The rows are grouped in 4 ways, from coarse to fine. Each group lies inside one group of the grouping before and may be the whole of it. The rows also spread widely along 12 directions, which tell nothing about the answers.
Some rows, each with its group in each grouping after it:
-38	61	12	-23	5	-26	4	31	-27	45	-13	36	22	10	1	-5	-24	8	-3	7	-14	-25	13	-3	-1	27	16	10	-40	12	-12	-4	-35	-33	0	-27	-14	12	-4	-16	4
Nom Q_690 Buf nevat
19	-10	-3	8	3	-3	-7	-16	-1	-1	2	-8	-15	-7	-22	1	15	29	3	-11	-1	7	23	17	14	-21	-14	-8	-3	-16	17	0	5	9	-5	10	4	5	-18	15	15
Nom Q_690 bomik Kifu
38	-7	-4	-40	42	-8	-23	3	7	-17	6	-10	9	-12	-36	0	-35	-10	10	-10	-28	19	31	2	-21	27	-20	32	-30	-4	32	-9	-6	18	-8	-10	-3	-9	10	45	9
Fug Q_411 Pog dov
-12	29	-28	3	10	-18	0	-6	-9	12	22	24	-8	32	8	13	2	17	-30	-39	-30	-7	23	7	-29	1	-18	0	-31	-19	-20	-40	-9	10	-15	-24	14	40	7	-8	-24
Nom Q_600 Tuvof Konel
-2	6	-18	-24	16	-2	-6	37	-28	33	22	15	-5	11	-28	19	5	-40	12	1	-20	-5	-4	47	18	40	48	29	-34	-6	-27	-50	-12	16	8	6	5	3	9	14	-11
Nom Q_690 Miv Seros
3	9	3	-34	6	3	2	42	-20	3	8	3	12	11	-5	-10	-27	-1	3	4	-21	-4	7	15	5	33	15	36	-16	38	13	-15	-20	4	-10	12	-18	0	19	9	10
Nom Q_600 Duli Zaden
1	-24	-8	6	-1	-6	4	-11	9	10	7	-4	-14	-10	-21	18	14	20	10	-16	3	-5	14	12	6	-16	5	-21	6	-28	-4	-13	8	6	7	11	27	-4	-8	-2	7
Nom Q_600 Tuvof zuv
-7	42	5	-27	1	-11	-4	19	-3	-1	1	0	12	20	-11	-18	-24	41	-20	-19	-25	-3	29	0	-4	1	-13	31	-26	23	30	-23	-28	2	-31	-1	-5	16	14	10	13
Nom Q_690 bomik kog
-68	45	6	-25	-24	12	-18	20	-27	30	-1	-7	22	41	-7	-20	8	-3	9	-8	8	9	4	45	37	-1	31	59	-19	25	6	-19	-36	-45	-47	-15	-18	20	-19	-6	20
Nom Q_600 Duli nopin
-46	-8	-15	-31	1	15	5	52	-31	35	13	3	21	26	-11	5	-6	-21	-5	-12	-11	-12	5	17	8	17	32	35	-21	11	19	-47	-11	-8	-15	19	-19	30	8	-15	-14
Fug Q_337 rutas Limag
69	-12	-35	39	14	-18	-21	-36	-3	-32	18	-8	-51	-30	-20	-3	33	36	15	-14	-28	36	23	33	-29	-2	-61	2	7	-10	55	40	27	28	19	2	-3	13	-45	82	3
Fug Q_411 Pog foreb
1	-19	5	-11	15	0	1	23	-36	20	-23	0	14	-19	-3	-9	-17	10	10	11	8	-3	29	-7	6	7	-17	1	-14	9	47	40	2	-20	9	13	-47	20	-30	5	17
Fug Q_337 Mafub suz
-7	-1	22	12	5	14	13	24	-25	5	24	41	-5	11	33	-5	14	2	6	10	-31	-13	-25	8	7	-9	25	-15	8	56	-4	-7	25	-17	0	4	-30	16	-8	-39	-14
Nom Q_690 bomik kog
20	-47	-1	6	10	-1	-1	-19	-11	6	-11	-7	-11	-20	-10	10	-4	15	12	-3	11	-5	27	4	0	-8	-21	-33	-3	-24	12	23	20	6	15	12	-16	5	-26	6	9
Fug Q_411 Pog dov
-21	-1	34	-21	16	-17	0	17	-13	36	-12	25	8	1	2	9	-14	27	6	-15	-13	-24	20	11	13	-18	21	-11	-35	18	6	-26	2	-12	4	13	-16	11	-16	-22	-10
Nom Q_690 bomik Kifu
-2	-35	-22	15	-2	-12	7	-2	12	20	4	20	-28	-49	-7	38	15	22	50	-8	-4	-16	13	12	-37	23	6	-27	16	-26	-17	31	7	-6	46	-9	45	-35	-28	30	-3
Nom Q_690 bomik Kifu
29	55	-16	32	-6	-39	20	1	-24	3	11	20	-30	28	6	-16	9	83	-67	-26	-38	-18	30	-5	-4	-31	-42	-30	-27	3	29	-35	3	39	-2	27	-14	64	5	-8	-15
Nom Q_690 bomik kog
15	-7	-31	34	9	8	4	14	-44	19	19	17	-16	-28	-18	-6	40	-49	30	48	-6	23	-20	19	16	26	16	-4	19	-12	16	40	23	-25	35	-7	-28	12	-45	12	12
Fug Q_411 Pog dov
11	-24	7	-9	27	3	16	-2	-8	20	-1	4	11	-1	-35	18	-16	-42	-15	20	15	-26	-3	-32	34	-5	28	-59	-12	-55	-42	-30	13	11	7	6	4	-1	35	-62	12
Fug Q_337 Mafub suz
-15	1	-28	2	-9	21	25	23	-26	0	7	12	14	10	17	-6	-21	-11	-13	16	-2	-19	1	-35	-27	42	-18	-9	13	0	-11	30	-15	-13	-7	-20	-17	15	23	-23	10
Fug Q_337 rutas Limag
-1	-4	-50	-4	-9	18	11	8	-16	-3	11	-16	7	9	-15	-2	-9	-18	-10	3	10	8	24	-11	-12	38	-20	15	11	-41	-15	13	-27	1	-17	-21	11	8	17	5	26
Nom Q_600 Duli nopin
9	-6	-23	23	-22	3	-15	-63	-16	-1	-12	-20	-30	32	1	10	14	36	-21	-34	31	-5	42	37	9	-14	-50	-25	-21	-55	-48	15	-14	25	-31	-20	3	26	-17	16	16
Nom Q_690 Miv Seros
-9	-53	-36	18	-22	63	13	4	-17	-23	37	-18	-2	26	12	-9	31	-13	-5	-6	7	17	-3	4	5	-9	-10	8	46	-1	3	0	17	-2	-42	5	-12	26	2	-23	11
Nom Q_690 Miv Seros
38	38	-5	-13	51	-3	-20	-24	12	-28	32	12	9	27	-29	-9	-5	-29	-34	-16	-42	28	15	-17	-5	-12	-21	12	-30	-27	-8	-47	2	13	-44	-46	8	23	30	-11	3
Nom Q_690 bomik kog
-31	2	-4	30	-10	-2	-9	-32	-16	2	24	29	-28	45	49	10	28	46	-18	-53	-29	-13	7	32	-31	-39	-24	-18	-15	23	-9	-27	29	0	-26	-13	-16	58	-29	-17	-47
Fug Q_411 Pog dov
-17	-78	-8	-13	-8	36	-6	-4	18	-8	13	-11	-7	-19	8	29	4	-3	57	-22	10	0	8	27	-23	16	11	7	32	4	-19	19	8	-9	-3	-4	29	-40	-11	17	6
Nom Q_600 Duli nopin
-60	48	-10	3	-20	-8	-6	-3	-10	22	14	37	-8	32	37	13	5	17	12	-26	-19	-20	-4	31	-33	24	8	13	-16	20	-51	-1	-26	-30	-16	-52	16	10	-8	-3	-17
Nom Q_600 Tuvof Konel
31	-12	-35	30	24	41	-10	-2	-14	-47	52	6	-4	8	4	-27	42	-37	-4	4	-38	54	-15	-8	-21	-8	-38	31	36	21	55	18	37	-15	-35	-26	-34	41	-16	7	-1
Fug Q_337 rutas Limag
7	-29	-8	-4	10	13	16	25	2	-2	24	0	5	-20	-28	0	2	-20	17	23	-13	0	-15	-19	6	6	24	-13	27	-2	24	-9	19	-4	13	18	4	-10	11	-17	11
Fug Q_411 Pog foreb

New rows, each followed by its group in each grouping:
17	2	0	5	-3	-9	-3	-29	-17	10	-15	-13	-9	22	-18	-2	-2	33	-34	-16	19	-10	38	10	30	-25	-28	-28	-27	-40	-13	-13	-8	23	-21	10	-10	27	-2	-10	19
Nom Q_690 Buf nevat
-2	-36	23	-14	8	26	-20	-9	6	-6	9	-1	-4	-3	-5	8	9	-8	41	-5	-2	8	-5	37	17	-8	21	12	5	22	-10	2	11	-11	-17	-5	-1	-25	-15	8	12
Nom Q_690 bomik Kifu
80	60	-31	30	27	-34	-27	-60	-8	-33	8	18	-43	1	-8	-2	3	15	-14	-9	-29	20	27	21	-36	35	-74	-7	-36	-35	-36	42	-15	35	-1	-65	9	8	-6	68	11
Nom Q_690 Miv Seros
-39	-26	-29	-20	-6	21	22	43	-24	25	3	0	22	4	-2	10	-21	-16	0	3	8	-21	13	-22	-14	33	11	3	5	-14	1	1	-13	-14	-2	4	-6	13	15	-23	4
Fug Q_337 Mafub suz
-5	49	-11	5	9	4	-30	-32	2	-19	10	-10	6	23	-25	-23	15	-4	-12	-10	-7	32	9	3	7	-20	-31	26	-8	-15	20	7	-10	-22	-52	-46	-5	25	-8	10	24
Fug Q_337 Mafub suz
-16	27	-6	1	-3	-18	3	-8	-29	34	-11	12	-4	25	-3	8	-6	8	-19	-6	10	-20	20	16	18	6	0	-20	-36	-30	-40	-9	-22	-1	-3	-13	-6	24	-4	-19	8
Nom Q_600 Tuvof Konel
49	1	26	-38	23	-30	-10	1	26	-3	-19	-21	0	-32	-63	2	-32	42	13	-7	-5	-5	36	2	20	-3	-3	-3	-26	-13	31	-16	-15	33	7	29	23	-38	16	36	35
Nom Q_690 Miv Seros
-26	-4	6	-8	-26	62	3	-9	-16	-18	9	-13	25	42	10	-21	-6	-43	-2	30	32	0	-22	-4	37	14	12	4	27	6	-57	21	-20	-27	-61	-36	-19	-10	29	-49	48
Nom Q_690 Buf nevat
-25	41	-26	-4	-8	23	-16	-17	0	-5	15	-16	13	24	-41	-10	12	-53	2	17	14	18	-15	4	20	22	8	26	6	-39	-31	5	-31	-25	-43	-54	18	-6	18	-3	39
Fug Q_337 rutas Limag
-27	-14	2	-8	-9	27	11	1	23	-8	10	-6	22	-9	-13	-6	0	2	19	4	9	0	0	-33	-2	-10	6	-8	37	-10	1	12	-4	-34	-28	-22	22	-21	8	-33	31
Nom Q_690 Miv Seros
-10	-48	-14	-15	14	23	-10	6	-22	18	11	15	-6	3	12	31	-1	-33	30	-12	-2	-6	12	39	-12	35	16	10	-16	-7	-45	0	2	0	3	-17	-3	-5	-12	12	-13
Nom Q_690 bomik Kifu
2	-62	-2	-3	-32	35	4	-31	11	-25	-4	-38	-13	9	-2	10	-17	23	12	-7	35	-21	9	9	7	3	-15	-31	27	-15	-32	21	-2	24	-21	13	11	-27	21	-1	31
Fug Q_411 Pog foreb
4	-54	6	13	-13	19	19	-28	-3	2	-22	-30	9	-9	-15	-6	-1	24	-8	4	51	-7	33	-32	36	-43	-23	-56	28	-50	3	27	10	-10	-13	19	-7	5	-11	-49	45
Nom Q_600 Duli nopin
-15	0	-12	-7	-15	-7	13	2	4	0	-1	5	-4	-3	11	8	-29	40	3	-12	-8	-29	18	-14	-41	25	-19	-17	1	3	-7	16	-14	4	4	-8	13	-8	13	7	2
Fug Q_411 Pog dov
23	50	19	14	16	-44	-3	-28	-10	10	-19	12	-5	-5	-23	-18	-8	43	-24	5	-9	-6	25	-18	14	-30	-31	-40	-31	-18	25	10	2	-5	5	-7	-20	26	-20	-9	17
Fug Q_411 Pog dov
43	-35	11	2	19	32	-23	-27	-9	-34	-7	-31	3	-13	-23	-23	4	-17	17	19	19	36	11	4	30	-14	-34	6	15	-1	37	54	17	-9	-28	-6	-39	-1	-21	17	48
Fug Q_337 Mafub suz
-19	-36	27	-21	-8	36	7	14	-5	-3	-2	-5	18	7	10	-6	-16	7	15	8	11	-12	0	-4	21	-8	16	-4	16	31	-2	8	1	-19	-25	10	-20	-12	6	-33	24
Nom Q_690 bomik Kifu
-58	36	2	-37	-6	3	-20	12	-10	29	8	5	15	50	-8	6	-6	2	-6	-34	-12	-8	15	41	13	0	28	45	-43	6	-22	-60	-33	-12	-47	-19	6	20	7	-4	-8
Nom Q_690 bomik Kifu
42	-57	-33	16	6	11	-7	-26	-9	-27	18	-9	-36	7	18	16	10	33	-7	-45	-13	9	39	29	-35	-1	-54	-6	1	-11	2	5	20	42	-8	10	-1	24	-12	37	-15
Nom Q_600 Duli Zaden
-1	28	-11	26	-32	-11	28	-10	-11	5	-5	11	-20	9	10	-2	-6	52	-23	6	8	-37	9	-15	-2	6	-17	-50	8	-15	-36	21	-17	10	5	-3	12	3	16	-21	20
Nom Q_690 bomik kog
2	32	-26	-4	0	-4	3	9	-34	21	2	7	1	22	-17	-3	-5	-17	-22	9	1	-6	15	11	13	32	-3	7	-27	-30	-30	-8	-27	7	-10	-17	-8	20	10	1	15
Nom Q_690 Buf nevat
-15	26	-6	-18	15	1	31	54	-24	18	10	20	40	-7	-19	-22	-30	-33	-10	48	-17	-10	-10	-60	2	31	21	-6	6	3	24	1	-10	-33	7	-8	-24	12	24	-48	20
Fug Q_411 Pog foreb
4	22	20	-9	34	1	0	30	-22	2	27	37	15	15	11	-16	1	-21	-4	6	-46	10	-12	-3	8	-6	20	15	-14	47	19	-31	17	-20	-13	-7	-34	27	1	-35	-13
Nom Q_600 Duli nopin
-2	1	-19	-8	17	8	-12	-1	-12	3	18	8	-4	16	-12	15	-1	-35	2	-6	-12	-1	-3	17	-6	25	8	8	-18	-16	-30	-16	-2	8	-12	-24	5	7	16	4	-5
Fug Q_337 Mafub suz
58	-27	22	-7	27	22	8	23	-47	-5	0	8	5	1	-3	-19	-13	-33	-6	44	-2	3	-5	5	48	16	6	-12	-9	27	2	14	16	15	3	26	-64	8	7	-19	26
Nom Q_690 Buf nevat
1	-40	-1	1	-1	22	-5	9	-4	-4	10	-17	0	-24	-23	-10	18	-2	36	13	2	21	-1	12	15	-11	8	11	29	13	53	20	21	-20	0	19	-16	-6	-32	13	22
Fug Q_411 Pog dov
38	1	8	16	26	-6	-7	-24	-14	-12	9	19	-17	11	10	-3	7	21	-20	-16	-24	5	21	6	-2	-23	-33	-22	-21	2	1	-5	21	15	-12	-8	-22	31	-12	-6	-7
Nom Q_690 bomik kog
39	-4	27	-5	1	16	-15	-22	-3	-36	-7	-29	-5	13	-18	-26	-12	22	-10	8	9	8	4	8	40	-23	-24	-5	0	23	24	16	4	19	-36	18	-31	-1	14	4	40
Fug Q_337 Mafub suz
14	-9	8	-14	0	2	-8	-5	-14	10	-4	-9	-11	15	-21	8	-5	9	-3	-5	7	-11	16	35	35	-1	11	-5	-25	-10	-22	-22	-8	25	-9	18	-4	-1	6	5	14
Nom Q_690 bomik Kifu
35	-36	27	-24	22	1	6	14	-24	18	-17	-14	5	-2	-41	7	-24	-19	-8	21	17	-23	6	6	60	-1	26	-32	-28	-15	-5	-26	7	33	12	50	-28	-4	23	-24	20
Fug Q_337 rutas Limag
-36	8	-23	-20	-1	5	-8	4	22	1	24	4	7	6	-10	15	0	-5	22	-29	-18	4	10	8	-33	19	11	31	5	-11	-16	-22	-20	-17	-21	-36	46	-15	10	9	-1
Nom Q_600 Duli nopin
32	-68	22	-13	10	37	-10	-5	4	-22	11	-23	-7	-5	-19	2	8	-5	24	1	5	13	1	29	39	-22	14	0	16	17	11	-9	25	18	-17	33	-11	-20	-1	2	22
Nom Q_690 bomik Kifu
40	-44	-10	16	14	9	-6	-14	-17	-10	-5	-9	-19	-26	-10	4	8	3	19	8	9	9	16	9	1	4	-29	-18	8	-12	21	47	22	9	14	10	-21	1	-25	26	17
Fug Q_337 Mafub suz
44	-13	-20	3	-9	-9	-5	-24	-5	-17	3	-27	-38	26	-20	12	-8	48	-36	-36	-2	-17	29	32	4	-2	-37	-17	-26	-21	-6	-30	-5	74	-11	37	7	17	29	33	0
Fug Q_337 rutas Limag
7	18	-6	-17	14	9	-1	10	-33	6	15	-5	7	54	-23	-6	-11	-31	-49	0	-7	-9	-2	9	43	-3	15	0	-38	-14	-22	-63	-5	31	-36	13	-26	42	44	-36	0
Fug Q_337 Mafub suz
16	-14	-36	-11	6	-5	6	27	-22	13	13	-10	-7	-6	-35	6	-7	-8	-2	3	-12	0	17	12	-1	30	3	12	-11	-23	23	-18	-5	25	16	24	-2	13	6	26	3
Fug Q_411 Pog foreb
-24	-50	-2	-52	24	31	-9	7	-4	24	-1	-5	30	12	-20	31	-33	-61	18	-7	18	-11	21	7	9	31	32	9	-27	-42	-60	-29	-17	-4	-22	-24	11	-19	24	-22	9
Nom Q_690 bomik Kifu
-14	23	34	0	-7	-15	6	5	-3	8	-10	19	-4	1	9	-4	-11	44	5	-1	-11	-31	-6	-1	3	-11	5	-24	-8	40	9	7	0	-11	1	7	-13	-3	0	-18	3
Fug Q_337 rutas Limag
15	-66	-14	-8	6	13	17	22	-21	23	8	9	-18	-13	-5	37	-5	-17	19	5	4	-29	6	23	6	33	31	-30	-4	-20	-44	-13	11	31	34	30	8	-17	10	-4	-7
Nom Q_690 bomik Kifu
-16	19	-60	22	-5	-1	11	24	-13	-1	33	26	-9	-21	9	-3	16	1	20	4	-37	13	1	-13	-69	45	-22	22	27	4	32	39	-1	-29	17	-37	9	15	-24	33	-9
Fug Q_411 Pog dov
10	0	-9	24	7	4	4	-11	-47	25	-15	9	-1	-2	-3	-10	14	-10	-8	23	20	5	22	1	29	-4	-18	-25	-11	-34	-6	40	3	-22	4	-14	-40	33	-39	-17	25
Nom Q_690 bomik kog
15	-5	3	-18	9	-17	-3	5	9	-3	5	8	-15	-16	-10	15	-25	24	22	-9	-25	-19	9	13	-28	28	2	-4	-14	16	-1	-3	-2	21	19	5	16	-25	11	32	-4
Fug Q_411 Pog dov
17	-34	10	-21	16	26	-2	-19	3	-13	-2	-18	16	16	-17	0	-23	-13	-16	-5	15	-1	25	-17	22	-12	-11	-18	-7	-31	-24	-13	-1	12	-37	-7	-4	-1	26	-31	28
Nom Q_690 bomik kog
3	-10	-39	38	-4	40	-3	-9	-44	-2	13	-10	2	2	-7	-30	48	-32	0	26	18	48	12	4	25	-10	-30	17	30	-27	33	54	10	-41	-26	-25	-43	45	-54	-2	36
Nom Q_690 bomik kog
53	15	23	-2	32	-25	2	9	-30	13	4	27	-17	6	-15	3	-5	1	-16	11	-25	-16	0	21	36	0	16	-29	-44	9	-16	-35	13	36	18	24	-26	14	10	-11	-6
Nom Q_690 Miv Seros
-21	36	14	-17	-3	9	-11	15	-21	15	-8	1	19	9	-18	-23	-3	-10	13	23	5	10	2	15	36	7	17	30	-11	15	8	15	-25	-37	-24	-19	-24	0	-14	-2	37
Nom Q_690 bomik Kifu
-26	-28	-33	-14	-14	27	23	33	-17	16	18	-7	11	20	-10	8	-5	-7	-17	-6	4	-14	14	-9	5	12	17	2	9	-22	-9	-34	-10	7	-16	18	7	17	25	-28	5
Nom Q_690 bomik Kifu
-59	43	2	-11	-23	3	3	3	2	18	0	6	19	13	-12	-8	-9	-4	13	15	7	-15	-12	-10	5	12	25	2	6	-3	-21	6	-28	-44	-20	-36	13	-11	6	-26	25
Fug Q_411 Pog dov
25	20	42	-22	1	6	-14	-20	13	-37	-14	-3	4	6	12	-20	-38	43	14	0	-6	-7	10	1	-4	9	-29	4	-7	49	-7	39	-20	1	-34	-24	-14	-31	16	16	37
Nom Q_690 Miv Seros
15	44	11	-2	25	5	-37	-40	1	-28	27	8	-3	43	-5	-15	14	-22	-10	-19	-28	33	-3	31	14	-18	-11	28	-25	9	-22	-28	0	-4	-56	-50	-7	19	4	0	5
Nom Q_600 Duli nopin
73	4	5	28	6	-20	-2	-45	1	-35	6	4	-47	11	5	0	1	66	-32	-22	-21	-11	21	14	-3	-23	-51	-47	-16	-1	-12	-3	15	60	-4	15	0	13	13	18	2
Nom Q_690 bomik Kifu
91	0	23	13	34	-35	-2	-54	-10	-6	-14	-12	-27	13	-45	2	-8	23	-54	-2	10	-9	31	2	64	-46	-27	-77	-47	-62	-26	-37	17	68	3	33	-10	22	21	-25	23
Nom Q_600 Tuvof Konel
-23	72	52	-1	9	-21	-13	-11	4	10	-7	27	15	9	-8	-29	6	33	2	6	-18	1	-5	-5	31	-47	10	-4	-17	34	21	-3	-5	-48	-28	-27	-16	9	-22	-32	21
Nom Q_690 bomik Kifu
30	56	4	25	7	-31	26	-25	9	-2	0	19	-9	-1	-34	-3	-11	6	-37	31	-2	-34	-15	-55	16	-5	-4	-82	-2	-50	-44	-4	-5	15	12	-18	24	-6	48	-53	26
Fug Q_337 rutas Limag
-36	-5	-21	-16	-1	-15	18	1	-2	34	12	7	3	43	-7	31	-14	21	-47	-54	-6	-39	35	-7	-6	-18	11	-30	-34	-53	-45	-92	-10	29	-19	12	34	37	37	-53	-29
Nom Q_600 Duli nopin
-3	36	-27	7	-10	-32	8	1	-13	15	2	23	-24	5	13	16	-11	39	-5	-21	-19	-26	23	15	-38	37	-17	-9	-22	-9	-33	5	-26	14	17	-18	23	5	5	24	-9
Nom Q_600 Duli nopin
-8	14	-6	5	-13	13	5	21	-49	20	2	1	-4	28	-6	-11	7	-18	-13	21	7	-11	-13	29	41	16	17	4	-14	12	-7	-4	-9	2	-8	16	-39	27	1	-13	12
Fug Q_337 rutas Limag
48	-7	-31	24	15	-4	9	2	-8	-23	20	7	-25	-19	-9	0	7	12	-5	6	-25	4	4	-13	-26	16	-32	-19	14	-6	24	23	19	23	17	4	-1	9	6	22	2
Fug Q_337 Mafub suz
3	7	-40	-3	18	-9	3	45	-24	21	32	18	-13	-9	-27	15	16	-25	8	1	-36	2	-7	22	-11	34	26	24	-12	-2	21	-30	6	12	24	13	7	16	2	26	-20
Fug Q_337 Mafub suz
14	-19	-8	-12	23	24	3	6	-22	-3	0	-15	27	9	-29	-17	-11	-38	-21	17	12	14	15	-30	25	-3	-14	-3	-3	-29	21	1	3	-7	-26	-2	-34	25	11	-31	28
Fug Q_337 rutas Limag
23	5	7	2	6	-9	-2	-6	-15	3	-13	12	-9	-17	1	-2	-11	20	14	10	0	-8	17	9	-3	22	-20	-12	-10	5	-7	41	-9	-2	10	-12	-12	-11	-14	20	21
Nom Q_690 Buf nevat
18	43	12	-11	17	-35	-4	18	-25	23	-4	19	-7	10	-17	-6	-9	34	-20	-7	-29	-10	22	21	18	-5	2	4	-48	14	20	-31	-9	15	5	18	-20	26	-5	10	-4
Nom Q_690 bomik Kifu
18	-12	22	-10	11	-13	1	13	-14	5	-19	9	0	-26	8	-6	-20	40	24	4	-7	-5	25	6	-5	8	-17	-1	-8	34	34	43	-1	-12	18	11	-26	-7	-28	20	18
Nom Q_600 Tuvof zuv
6	-17	-45	38	-39	-1	17	-12	10	-17	31	-13	-47	-1	-8	10	32	60	-5	-24	-13	-10	2	16	-24	-11	-19	-25	37	-10	17	-9	15	35	9	32	37	7	2	24	-6
Fug Q_411 Pog dov
10	-4	-1	-2	2	-11	4	13	-32	26	-3	4	-10	13	-13	2	4	23	-19	-10	-3	-13	23	26	27	-9	2	-8	-28	-5	8	-29	1	21	1	34	-20	29	-9	-3	-1
Nom Q_690 Buf nevat
-3	48	44	-21	21	-31	-14	-34	24	1	-20	21	11	-1	-6	2	-37	22	11	-7	-5	-19	14	-15	-7	-1	-7	-24	-30	-5	-43	11	-24	-21	-15	-53	19	-29	12	-16	22
Nom Q_600 Duli Zaden
-21	52	36	-29	17	7	-24	-3	12	-24	-2	6	34	16	0	-33	-26	10	6	-1	-21	14	1	-21	-6	-12	-17	35	-10	49	35	17	-15	-45	-56	-46	-24	2	6	-9	26
Fug Q_337 Mafub suz
24	0	48	-30	20	-15	-14	-25	30	-13	1	-4	-3	25	-23	7	-23	45	-23	-39	-17	-20	19	10	24	-45	2	-22	-36	8	-12	-71	5	41	-35	22	16	-7	37	-20	1
Nom Q_690 Buf nevat
-15	-6	42	-16	-3	20	-15	-37	5	-19	-7	-3	11	41	28	-8	-20	26	-6	-24	9	-10	11	9	14	-31	-17	-9	-12	27	-31	0	-4	-11	-56	-23	-19	5	8	-35	17
Nom Q_600 Tuvof zuv
10	12	5	20	12	-15	2	-21	-23	11	-9	18	-5	-6	0	-7	-2	7	-3	15	0	-7	11	-12	2	-6	-22	-38	-12	-17	-1	31	10	-16	10	-19	-27	20	-24	-16	11
Fug Q_411 Pog foreb
13	22	-13	24	-13	-1	14	36	-34	0	32	28	-27	12	19	-14	28	30	-8	4	-41	-3	-16	30	-1	8	5	11	8	57	27	-9	12	11	7	26	-23	28	-9	11	-14
Nom Q_690 Buf nevat
26	-23	10	25	-19	18	-11	-50	6	-18	4	-18	-35	6	-15	5	29	17	11	2	23	0	-6	38	43	-28	-1	-36	17	-17	-38	12	12	19	-15	6	12	-19	-6	2	31
Nom Q_690 bomik Kifu
27	41	-22	1	26	-14	-7	36	-15	-9	48	28	-21	8	-18	-1	17	-16	-3	0	-65	11	-25	27	-13	26	19	33	-16	38	25	-42	11	23	8	5	0	18	18	29	-25
Fug Q_337 Mafub suz
14	-45	-19	13	7	46	-5	-39	-22	-24	-1	-16	7	18	11	-6	-4	-34	-11	5	29	12	17	-16	-2	6	-50	-19	11	-35	-25	49	7	-6	-37	-36	-34	22	-2	-18	26
Fug Q_337 rutas Limag
-9	-38	19	-2	-32	15	0	-12	-4	8	-15	-21	-18	4	-2	8	4	48	16	-13	28	-22	15	38	34	-20	8	-19	6	8	-12	7	-2	11	-9	34	0	-15	-12	2	24
Nom Q_690 bomik kog
6	-22	36	-35	26	-15	-9	0	8	27	-41	-12	26	-44	-45	1	-27	19	33	5	25	-2	45	-14	24	-13	-1	-11	-20	-27	32	25	-9	-26	8	4	-5	-26	-30	3	41
Nom Q_690 Miv Seros
2	10	10	-7	-2	14	-9	-17	-35	17	-1	-4	-3	48	-15	0	2	-28	-22	6	21	-11	-1	38	63	-3	22	-14	-36	-25	-64	-34	-12	17	-32	-3	-21	18	15	-32	17
Nom Q_690 Miv Seros
-38	-20	-15	20	-36	21	-2	-17	-7	7	6	8	-22	6	32	16	23	30	33	-21	11	-14	4	36	-23	10	-7	-5	19	9	-34	36	-5	-19	-10	-24	13	-6	-29	12	1
Nom Q_690 Miv Seros
-3	-5	-1	18	-13	19	-3	-37	8	-23	0	-19	3	-3	-12	-21	9	14	6	11	18	14	6	-20	8	-25	-30	-20	32	-16	18	43	6	-27	-29	-22	-7	1	-16	-13	40
Fug Q_411 Pog dov
8	18	-12	-12	-4	-9	-13	-24	17	-14	-5	-8	-16	-2	-18	17	-25	14	15	-9	3	-18	10	11	-24	40	-16	-5	-12	-20	-42	22	-29	18	-5	-31	36	-35	29	37	21
Fug Q_337 Mafub suz
